The rows come from 4 hidden closed curves, with some noise, and rows from the same curve form a group. Each curve winds through 8 dimensions. The rows are also pushed far along 6 directions, which tell nothing about the answers.
In the rows, zero is written as 100.
Some rows, each with its group after it:
128  76 110  91  72  90  79  80 145 102 123  91  53 116 139  74  79  97 105 : J157
 88  73  75 100  68  35  81  91  96 130  96 126  99  65 115  90  92  92  91 : J180
 97 127  86 122 105 120 115 108  58  98 105 106  88 123 161  84 114  71 102 : J719
 90 102  62 114 101 102 100 112  61 107  75 133 135  94  81 109 109 108  88 : J157
118  73 135  86  90 113 102 108 145  66 106  78  89 106  51 108 105 107 112 : J5
 89 136  96  93 136  95  98  80  56 115 106 109  97  99 129  87 100 104  87 : J719
110 118  92 111  64 150 106 130 119  84  92 117  79 133 128 109  81  68 114 : J719
113  95  93  93 100  86  82  87 102 134 110  95  87 103 129 107  72 123  95 : J719
111 146  96 123  88  97 107  71 105 105  78 104 107 113 130  67 112  93  90 : J180
 93  95 115  85  87 135 115 109 108  66 131 103  65  99  84 118  76  80 121 : J180
 97  75  85  87  73 118 139 126  64  84 114 149 134  88  46 137  87  99 119 : J157
 96 131  87 113 115 110  89  88 100 112  92  86  83 125 158  77 103 113  84 : J157
 81 134  83 108  78 134 119 109  76  74  83 117  93 113  76 127  84  82 105 : J5
 89  90  95  85 130  93 101 100  82 127 114  75  60  93 145 100  84 131  98 : J180
 74 107  93 106 121  74  86  87  97  88  74  63  83 116 100  68 143 101  76 : J5
105  64 105  86 100  86 116 104  77 121 121 121 116  56  65 127  86 104 117 : J180
106  73 102  94  83 147  88 125 134  71 116  96  74 114  84 124  85 108 107 : J157
138 108 125 133  66  90  98  92 145 103 104  81 102  99 128  89 105  78 110 : J180
 57 105  86  97 116  75  78  81  93 102  81  59  50  87 106 100 110 136  68 : J180
117 102 143  75 180 123 126 102  81  86 108  84 133  95  49  96 106 109 125 : J157
103  87 141  85 187  86  93  86  88 110 115  64 118  64  77  92 121 134  99 : J5
101  66 100  85  95  63  93  95  99 119 122  97  59  81 147  80  91 112 100 : J5
107  60  86  86  89  59  83  69 110 138 111 120  83  77 126  71  89 115  93 : J180
 78  93  61 107  83 100  98 118  78  90  95 132 105 102 109  92 109  85  91 : J157
118 122 119  88 148  79 107  60  53 133 107  99 106  88 121  82 107 128  89 : J719
129  99  78 127  55  76  88  75 111 126  83 126 132 120  96  86 100  70  99 : J5
 56  91 113  76 117  93  84 114 116  62 122  75  55  85  96  96 103  96  94 : J180
107  91  75 112  88  69 105 102  64 114  68 118 115 105  92  90 107  81 103 : J157
 45 114  88  83 118 104 104  99  92  89  89  91  79  69  74 109 110 129  78 : J180
125  85 124 120  74  94  71  82 165  75  94  71  81 119  98  75 111  73 104 : J157
 85  84 102  63 124 103  91 105  78  97 140  99  68 101  90 110  92 111  94 : J5
103  99 131  76 157 106 131 109  70  99 104  85 131  80  48 122 107 138 111 : J5
152 104 134 110 132  99 118  86  81 109 129  98 142 107 114  91  95 104 123 : J180
 97  86  87 110  78  65 109  90  83 104  78 116 109  80  88  93 109  99  98 : J5
136 119 107 115 116 104 139 120  19 131  98 126 137  95 119 121 112  97 112 : J719
123  92 118 108  73  83 102  79 135  83  83  88 115 120  58  81 117  74 109 : J5
139  98 111 126  62 129 111 121 111 100 117 110  87 104 137 122  71  82 126 : J5
 93  80 135  59 103 127  91 105 140  64 143  65  37 106  86 119  77 120 106 : J719
102 123 125  92 120  99  96 103 114  81  99  70  78 122 115  81 111  98  98 : J157
142  82 134 106  90 122  98  97 140  96 128  84 109  98  86 129  67 120 122 : J180
103 110 116 102 144 123  88 110 106 105 109  63  78 113 130 102  93 109 103 : J157
 53 116  94 109 111 102 102  95 125  64  50  74  98  94  61  74 139  91  86 : J180
 85  81 114  89  80 123 104 100 133  63 135 101  77  83  81 112  81  90 115 : J5
109  84  85 103 105  77 101  99  59 143 112 115 107  85 126 114  80  97 107 : J719
112  71 112 104  71 124 115 124 127  93  94 112 115  81  73 128  95  98 118 : J719
 78  71  64  78 103  76 104 122  55 121  98 131 102  70  86 121  75 114 103 : J157
110 111 116 118 116 106  89  83 139  82  63  59  88 135 103  61 123  79 101 : J157
120 132 127 100 133  97  96  73  96 121 110  61  68 115 147  90  84 113 101 : J5
111  87  64 121  48  72  97 119  86 130  75 118  86 112 152  97  99  85  96 : J719
 80 126  75 118  85 113 127 125  46  78  84 123  93 108 112 105 110  73 102 : J5
103 122  81 114 122 130 107 120  50 104  92 115 118 114 103 119 103 109  95 : J157
 91  63  97  99  80  36  81  51 141 122  88 100 109  57 100  66 110 114  86 : J719
115  95 107 111  67 141 100 111 127  67 130  97  85 125  96 121  80  76 118 : J719
 99  66  71 105  47  70  70  93 128 124  93  98  56  92 130 105  81 125  82 : J180
 76 100 123  95  99  95  74  89 159  69  89  59  51  91 120  67 130 107  77 : J719
 75 145  90  93 120 124 102 118  68  95  88  92  62 123 138 101  97  98  89 : J719
 83  99 107 106 117 120  89 105 121  57  83  63  76 129  90  76 139  99  87 : J157
127  97 117 101 108  93 132  86  74 111  89 116 130  93  93  84 122 104 108 : J719
144 104 118 100  76 135 112  99 117  99 139 113  74 118 148 100  70 102 118 : J5
110  93 101  81 118  72  90 105  83 135 118 122  97  83 137  88  86 108  99 : J5
 23 105  51  86  82 102 105 118  71  74  81 125  78  74  71 113 116 117  69 : J180
131  94  93 114  53 112 115 113 104 107 124 120  89 126 154  97  81  78 118 : J157
 68  84  92  88  73 107  80  98 132  57 110  80  58 109  73 110  95 101  91 : J719
108 112 121 109  93 128  87  97 164  75  78  65  71 131 114  79 104  81 105 : J719
130 103 142 103 134  79 107  86  94 111 107  58 108 100  95 100 105 106 113 : J157
134  98  92 100  99  85  98  93  60 149 115 137 113  85 121 114  76 113 101 : J180
104 140 152 109 138 134 125 100  99  47 108  80 122  99  59  99 120  69 120 : J5
 74 128 118  83 115 117 115 119  83  65 128  81  60 102 115 107 100  99 100 : J180

New rows. What belongs after each?
 89 141  78 131  87  81 104 105  66  96  65 102  84 124 147  65 131  58  88 : J180
111  97  97 112  72 121 101  90 129  79  94 131 145 101  46 107  89  72 115 : J719
 57  76  89  80  80  78  98 101 107  66  86 104  75  81  51  94 115  93  90 : J180
114 107 119 114 106 136  98 113 116  94 110  83  87 100 102 119  96  91 111 : J180
 81 105  94  97  95  69 117 107  73  96  71 100 114  88  73 105 118 103  94 : J719
105  91  82 108  64  84 110  88 103 125  87 121 102  95 122  97  81  90 108 : J719
 89 151  90 105  97 149 127 115  72  81  97 118  84 119 119 103 101  89  99 : J180
 92 129 125 111 143 153 103 140  93  66 125  65  80 120 129 108 116  80 108 : J5
 55  95  62  84 104  79  81  99  79  98  98 121 104  91  77 105  91 102  84 : J719
112  93 129  98 140 106  92  86  86  92 142  80  99  90  99 111  86 111 111 : J180
120  82 111  74  89 105 111 103  89 110 122 125 106  88  69 133  71 121 112 : J719
 90 101 131  66 136 120 104 109  98  70 151  84  83 103  86 110  87  97 112 : J719
 92 137  88 124 122  81 114  78  53 122  87 109 129  89 136  79 119  90  91 : J719
 86 123  54 111  65 116 102 105  79 105  78 122  74 134 133  97  90  92  89 : J5
 80 129  63  87 126  72  89  95  41 133  95 117  75  98 158  83  83 113  80 : J157
 88 104  72 102 108 114 115 104  61 109  80 114 103 104  93 112  94 117  98 : J180
115 136  89 137  83 119 113 117  82 100  70  93 106 134 122 111  97  76 109 : J157
120 121  98 123  66  73 119  88  86 102  84 125 138  94  88  97 105  84 104 : J180
 58 103  94  80 124  74 115 114  50  99 103  92  90  64  80 117 118 128  83 : J180
 81 137  62 133  81  83 110  92  55 100  73 137 144  93 105  96 112  88  86 : J180
 79  99 134  85 162 125  87 129 105  72 138  50  64  94 119 107 108 111 101 : J180
120  65 121  81  85  98  96  72 128 101 113  97  74  88  89  96  94 125 100 : J719
 93 118 102 104  87 124 123 119  80  74 105  98  84 112 115 108 114  97  98 : J719
 93 100  92  90 110 119 108  97  91  87  86 116 109  97  57 108  83 101 108 : J157
 81 119  70 118  57  95  95 135 100  89  78 107  80 114 131 107  91  69  98 : J157
 83 120  86  99 129 128 117 134  49  87  95 102  95 106 101 118  91  87 112 : J157
 86 106 100  86 123  62  71  74  92 110 106  85  67  93 143  62 126 126  64 : J719
140  86 114 103  66  95  87 104 148 118 106  82  55 122 152  90  76  96 112 : J180
 62  83  50  90  45  59  84  87 102 108  95 149  93  68 100  97  84 116  75 : J180
116  65  96 117  77  75  82  85 137  95  66 110 140  89  46  91 119 110  92 : J180
103  80  99  87  75 120 111  98  96  91 116 114  78  93  71 126  77 110 111 : J180
 72 103 106  94 120 118  94 131 109  75 103  61  69 101 104 119 103 125  92 : J180
109  88 101 100  97  93 103  77 118 106  91  82  89 114 105  84  96 106 105 : J719
138 133 130 127 154  92 105  85  79 114  78  70 138 125 119  63 138  81 106 : J719
 94  94  97  97  83 123 129 111  72  81 117 124 125  94  57 137  94 108 108 : J157
 81 115  68 121  60 110 134 101  62  71  51 130 126 114  48 110 115  66 104 : J719
 80 110 100  93 115 136 123 104  88  68  93  83  86 122  79 106 102  97 107 : J719
 99  60 110  79  99 106  91  90 107  84 147 114  92  77  71 119  71 112 111 : J180
103 127 108 131 106  74 103  76  99  91  65  67  86 115 136  52 133  81  92 : J5
 72 122  75  98  86 131 114 135  83  73 106 119  91 132 115  97 110  70  98 : J5
103  59 120  86 120 124  90 109 130  89 110  73  74  95  69 115  90 113 113 : J180
102 119 126  96 111 143 123  89  91  59  97  95  95 108  61 105 115  99 104 : J719
 76  98  58 104  97  56  91  83  54 129  91 137 126  65  97 101  95 111  83 : J157
 82  62  73  79  66  87 114 104  75 102 103 131  87  87  74 121  81 103 106 : J719
 93 106  98  89 107  70 100  92  86  96  66 103 118  95  63  89 131 126  76 : J719
 92  88  75 106  51  68  95 112 106 110 102 128 101  87 138  91 102  89  91 : J719
 92 121  83 100  66 125 113 119  97  97  93 127  86 104 105 120  77  90 105 : J180
106  96  66 124  32  84 106  96  84 102 103 151 116  98 115 100  95  64 102 : J719
113 122 110 133 119  61  80  46  96 102  80  79 123 102 106  65 119  96  88 : J180
 80 141  61 134  78  85 109 110  72  99  47 112 135 119 101  95 116  68  92 : J719
 86 111 104 101 108  64  88 100 101  97 102  80  80 102 149  64 128  90  84 : J719
 82  98 102 110 149  72  79  81  96 107  67  51  89  97  98  80 120 115  85 : J180
101  92  94 108  57  95  89  86 165  83  81 106  85 112 112  62  97  76 102 : J180
108 112 114 108  77  99  93  81 158  92  73  75  78 109 101  82  96  97 100 : J180
125  91  95 127  54  83 105  95 140 102  70 115 156 103  63 101  95  73 117 : J719
 64  80  64  98  59  88  79 128 112  92  91 108  75  88 100 127  84 122  82 : J180
 76 133  69 125 101  94 108 118  38  89  77 119 135  94  83 119 125  97  82 : J157
107 122 130 120 143 100 104  86  81  81  88  63 126 106  65  99 129  82 105 : J719
112  83  90 110  56  79  90 102 128  92  94 101 101 122  97  91  95  72 108 : J719
 73  84  75  90  98 108 111 114  63  99 111 124  87  90 113 106 101  99  97 : J719
130  98 119  99 122  82 115 109  68 121 128 111 133  90 121  95 110  93 112 : J719
 99  97 119  92 118  74 120  99  84 107  82  85 121  77  72 107 116 116 101 : J719
 94  83 110 102 145  52  88  82  84 124  98  58 100  89 118  78 129 127  85 : J157
 92  78 112  73  90  88  87  97 131  86 126  80  51 115 108  84  94  90 101 : J5
125  94 125  98 139  88 107  83 116 115  92  81 135 103  93  76 119 127 102 : J157
102 110  82 129  73 112  98  97 105  73  48 109 130 119  43 105 124  95  89 : J157
 91 117  80 113  76  93 100 113 102  98  87 109 110 114 115  98  93  74 102 : J719
